The rows of a group lie close to one hidden flat surface of 11 dimensions, which passes through zero. Surfaces can cross.
(in the rows, 128 means zero)
Known rows, each followed by its group:
[163 145 119 146  80 101 105 108 173  93 114 116 116 132 101 197 139 144] : j_576
[136 136 137 111 151 124 171  58 127 152  82 185 151 133 127  98 133 171] : j_159
[119 153 133  66 126 105 128 134 152 159 110 161 128 159 149 167 181 136] : j_488
[ 97 154 104 110 141 117 101 139 126 147 142 109 155 133 139  97 124 143] : j_159
[127  84 155 125 176 138 145 150 122 142 122 123 154 130 133 129 126 133] : j_289
[ 76 118 110 101 129  90 117 129 119 135 129 171 160  91 103 146 122 159] : j_159
[ 96  56 144 137 193 146 158 161 164 101 129  96  94  94 141 149 108 147] : j_289
[143 153 150 128 100 112 108 140 113 147 139 141 127 149 165 116 132 100] : j_576
[ 84 159 160  73 113  97 151 130 124 129 117 136 126 157 133 138 129 110] : j_576
[153 145 103  91 137 121  93 141 139 161 119 153  93 148 176 137 173 141] : j_729
[129 105 141 170  80 111 108 157 178  87  95  96 118 112 121 189 116 117] : j_159
[196 117  68 139 100 154  84 153 166 101 164  76 160 129  91 149 152 160] : j_488
[111 148 108 109  81 114 110 125  42  82 162 161 137 117  22  96 106 102] : j_576
[143  89 184 147 101  87 128 133 114 102 136 189 165 101 114 121  99 127] : j_729
[148  66 152 106 165 132 118 176 130 159 153 214 165 108 142 134 181 125] : j_729
[141 129 122 175 109 110 126  70  35 199  26 169 117 140 138 164 118 142] : j_729
[134 161  95  32 161 113 138 102 178 146 131 177 157  91 115 132 133 171] : j_576
[116 114 150 119 134 168 152 181 101 114 145  74  58 138 133 167 123  46] : j_576
[145 158 104 101  86 106  97 139 117 117 120 109 108 137 134 143 110 130] : j_729
[ 65 122  99  80  49  90 135 143 122 147  83 176 146 113 166 139 132 165] : j_729
[115  85 145 176 182 153 160 108 116 124 117 129 111 112  99 150 128 125] : j_488
[180 149 135 177 101 162 138 110 143 136 104  77  85 170 170 138 140 103] : j_289
[229 109 137 125 117 149  88 192 165  94 164 104 126 109 118 145 117  82] : j_159
[133 113 146 110 110 106 139 127 127 152 139 168 153 123 164 142 141 150] : j_729
[159  99 123 117 113 137 113 167  96 112 159 139 154 102 110  99 102 116] : j_159
[125 140 152 128  86  94 121 122 173 101  82 138 130 148 100 195 151 121] : j_488
[141 131  85 107 130 146 118 141 162 139 119 107 143  86 118 153 115 129] : j_159
[194  49 120 170 167 191 114 177  98 114 161 145 109  88  91 126 144  86] : j_289
[144 103 109  81 138 115 102 170 180  68 124 145  77 108 134 123 132 155] : j_729
[182 138 139 177 111 150  95 140 100 138 121 134 116 120 140  82 109  66] : j_289
[189 103 180 112 212 120  96 162 148 144 146 163 153 119 138 116 130 107] : j_289
[ 55 138  97 123 151 144 136 118 119 133  62 122 117 141  92 108 147 133] : j_729
[156 147  95 133 160 149 109 107 120 161 130 125 141 116 115 121 133 133] : j_576
[124 124 123 151 170 153 151  91 133 126  99 120  91 132 130 105 128 141] : j_729
[167 151  90  86  82 138 135 122 170 161 139 126 147 125 180 135 144 156] : j_488
[133 110  98  68 212 172 121 166  99 161 143 127 124 152  96 133 185 119] : j_729
[116 117 125 102 123 132 176 112 126 120 184 122 148  94 120 132  99 149] : j_488
[144 110  95 130  86 138  89 184 108 172 111 144 121 111 182 134 141 101] : j_488
[ 84 206 110  72 119  84 107 116 180 135 160 132 116 129 164 128 139 141] : j_159
[120 111 159 145 135  99 112 139 114 130 129 154 125 117 133 148 121 115] : j_488
[ 87 167 139 168  81  68  69 123  89  99 175 148  97 153 120 126 139 115] : j_289
[137 116 138 157 177 163 148 105 130 133 100 132 105 134 125 105 140 117] : j_488
[131 156 122 109 171 154 156  99 141 173 111 123 129 136 170  86 132 132] : j_576
[160 173 140 126 127 121 113 111 149 130 108  96 127 166 106 168 140 107] : j_159
[143 118 128 157 136 137 146 106 196 147  67 103  82 133 170 219 160 143] : j_289
[152  94  89 128  94 160 101 184 182 124  95 156 138  67 137 117 136 102] : j_729
[228 139 132 115 150 152 111 125 149 113 127  86 180 164  70 120 134 134] : j_576
[131 118 132 114 194 119 108 134 179  99 147 134 150  88 114  88  99 155] : j_576
[109 118 164 140  76  87 103 164 162  95 152 165 172 104 125 121 125 109] : j_729
[145 108 103 124 120 150 112 152 141  99 160 158 131 154  92 107 206 136] : j_488
[146 125 142 109 170  96  90 139 138  98 195 137 152 154  85 147 163 153] : j_488
[168 155 117 100 103 136 120 125 109 142 142 125 161 153 109 118 142 119] : j_289
[140 161 140  90 177 183 176 119 131  99 110  49  95 166  71 127 113  81] : j_576
[138 122 154 120 130  99 105 141 125 119 129 127 162 155 116 136 133 144] : j_159
[147 149 113  75  15 109 135 149 134 150 134 150 146 126 193 131 127 130] : j_576
[144 145  62 141 144 159 127  83 206 102  89  67 135 177  93 130 185 209] : j_488
[158 112 147 117  94 108  97 181 134 103 136  83 173 170 144 112 118 142] : j_159
[ 88 106 107 128  71 131 176 115 156 121  87 132 129 104 157 132 113 164] : j_289
[ 77 173 131 152 123  72  55 148  99 147 157 126  95 114 166 138 100  96] : j_289
[ 97  85 131  59 198 117 115 197 109 152 125 137 110 110 130 181 132 117] : j_488
[108 115  85 133  97 128 109 155 106 201  91 145 140  63 173 174 107 112] : j_289
[ 82 122 148 183 211 141 112 128  65 165 127 116 121 148 120 112 135  97] : j_576
[138 104 165 119  85 103 146 130 101  87 138 163 135 137 117 109 112 135] : j_159
[121 143 106 138 128 148 113 133 100 121 154 127  83  88  83 168 122  66] : j_159
[139 155 134 139 174 120  93 128 130 146 170 123  86 136 172 123 140 115] : j_289

New rows. What belongs after each?
[109 100  77 129 130 182 146 150 142 113  76 115  90 115 142  66 132 137] : j_488
[160 113 172 161 171 115 116 120 118 148 189 157 113 145 174 137 156 133] : j_729
[ 90 123 137 114 125 118 153 116 109 154 145 188 116 114 203  65 132 148] : j_488
[120 136 152 151 208 103  69 134 137 146 159 168 129 132 134 117 164 125] : j_159
[142 121 115  92  79 154 165 143  85 173 114 118 139 160 147 163 156 114] : j_576
[ 54 124 173 118 107  62 145 120 164 115 102 139 142 141 165 148 116 174] : j_289
[129 158 155 151 108 109  92 136 178 119 107 137 166 133 104 137 145  91] : j_729
[170  94 123 180 129 175 136 132 129 149 121 124  85 116 178 122 142 108] : j_289
[111  75 175 166 112 112 134 149  89  81 134 146 153 147 134  34  99 148] : j_159
[ 99 137 106 135  89 141 185  65 133  67 118 161  76 104 105  68 106 159] : j_576
[205 110 117  78  92 149 115 182 110 142 173 130 189 127 121 125 132 112] : j_289
[138 162 126 120 172 128 101 121 122 156 142 134 154 122 136  74 111 118] : j_576
[102  81 108  66 197 143 165 138 110 157 175 173 123 107 139 140 164 173] : j_159
[ 86  81  87  73 115 126 140 167 117 158 131 180 117 102 179 133 160 169] : j_729
[111 153 104 152 129 139 138  87 144 143  56 100 166 124 112  94  97 148] : j_159
[ 99  87 137 168 137 120 104 163  73 125 131 117 130 106  85 183 112  97] : j_488
[130 153 109 117 141 131  91 143 134 104 156 113 133  93  76 119 101  94] : j_159
[185 125 124  65 138 161 137 162 108 175 142 130 159 146 137 148 156 105] : j_576
[ 87  86 116 199 176 146 130 100  85 133 151 146 126 150  94 113 185 167] : j_488
[135 105 172 215 103 116 121 111 122 116  60 117 127 161 114 164 130 114] : j_159
[112 104 102 174 114 179 142 145 129 149 131 101 153  84 121 124 117  93] : j_729
[102 108 155 150 148 105 131 115 119 119 116 172 135 136 110 125 146 142] : j_289
[126 116 120 119  31 105 140 140  87 173  88 105 154 166 146 240 148 138] : j_159
[ 79 137 126  95 167 116 150 119 130 148 148  91 128 155 154 146 134 164] : j_289
[155 134 116  85 100 146 142 158 138 100 140  68 137 145 118 121 106 124] : j_159
[104 128 129 143 159 128 114 139 104 140 156 131  96 132 122 153 152 106] : j_159
[157 150 156  99 184 114  91 143 136 150 146 136 156 139 125 120 135 108] : j_576
[ 91 157 151 142 140 109 153  77  37 150 133 116 123 175 124 111 111 141] : j_729
[145 176 108 119 137 165 123 129 128 197 147  75 174 160 120 168 166  89] : j_729
[124 113 126  87 135 148 167 137 107 130 184 146 138 108 118 123 130 121] : j_488
[121  91 116 107 110 133 148 149 149 116 141 149 133 112 110 177 161 137] : j_488
[142 153 110 109  93 125 138 107 152 111  99  88 154 147  94 150 121 150] : j_576
[137 129 140 112 134 119 134 133 176 124 121 104 124 160 155 152 148 152] : j_159
[151 139  79  29 135 127 125 141  73 163 113 127 106 157 133 157 143 158] : j_729
[153 115 127  84 137 152 163 134 215 133  97 158 165 103 137 122 150 138] : j_729
[156 113 174 137 147 109 109 144 141 103 143 151 123 118 119 132 115 105] : j_488
[100 128  98 163 188 149 146  75 138 137  93  87 124 159 104 134 152 184] : j_488
[141 163 105 108 165 141 124  85 129 146 104 184 142 100  85  79 131 124] : j_289
[175 110  64 149  82 152  88 154 135 126 177 105 161 131 108 147 172 159] : j_488
[ 51 104 118 163 136 156 165 127  71 121 140 103  75 127 123 121 125 113] : j_159
[144  96 135 227  91 172 130 133  39 167  89 101 117 155 142 129 131  81] : j_159
[119  24 180 184 130 146 165 170 106 139  80 108 152 141 144 180 131 125] : j_289
[143 155 150 147  53 110 125 121 167 183 115 150 209 117 162 168 143 107] : j_729
[166 174 149  99 148 149 178  69 146 132 154 114 145 148  98 131 125 119] : j_488
[116 108 152 202 189 107 124  82 142  92 146 115 124 124 125  79  97 185] : j_488
[123  96 101 202 114 145  95 131 115 116 126 126 131 142  99 126 172 144] : j_488
[104 156 158  99 116 117 142 149 142 137  83  38 178 193 132 151 108 119] : j_576
[ 95  64  98 129 138 110  97 174  90  90 142 147  50  98 143 132 125 159] : j_729
[121 144 112 173 102 137 124 108 121 111 100  73 135 133  89 135  98 125] : j_488
[134 197 125 116 109  98  99 102 147 135 143 144 109 135 168  95 125 125] : j_289
[134  83 135 145 122 125 124 146 105 124  82 103 208 150 105  91 103 170] : j_159
[ 77 100 163 181 122  98 164  90 158 122 133 148 125 116 163 153 126 168] : j_729
[146 121 125 172 126 125 127 104 154 175  71 123 118 114 194 160 121 149] : j_488
[115 169 126 133 104 103 109 111 116 132 115  98 141 147 118 137 106 126] : j_488
[168 116 155 120  89 126 124 159  98 134 147 105 180 175 126 135 138 118] : j_289
[121  92 153 128 103 136 173 138 139 142  65 105 173 134 145 136 103 135] : j_289
[145 128 124 160 106 156 138 124 126 136 134 132 134 104 157  71 104 110] : j_729
[ 93 213 121  52 121  84  88 144 147 125 191  92 136 174 157 103 134 132] : j_159
[131 136 118  56  77 121 152 143 134 151 126 133 195 120 125 154 123 134] : j_729
[ 97 162 100 108  96  89 102 117 133 107 165 142 109 133 107 165 155 151] : j_289
[120 114 136 137 109 133 130 143  87 177 171 161 162 122 168 113 142 117] : j_729
[145 129 141  85 149 120 129 128  91 116 156 147 149 142  87 111 126 131] : j_159
[110  85 115 160 184 155 149 108 137 162 123 190  81  71 142 169 162 128] : j_159
[155 115 110  59 103 124 134 149  44 172 122 174 159 130 135 119 120 135] : j_729
[115 157 172 113 165 106 129 112 127 110 147 113 158 171  67 145 138 116] : j_729
[126 121 114 152 125 119 100 135 122 178 116 147 127 116 138 205 163 116] : j_159
[125 104 156 123  45  69 126 141 158 134 114 181 121 147 176 232 181 154] : j_576
[191 160 127 131 111 141 146  88 138 129 198 109 168 126 116 121 112 136] : j_488
[151 121 112  90 172 135 133 134 129 158 163  93 149 109 130 178 110 145] : j_488
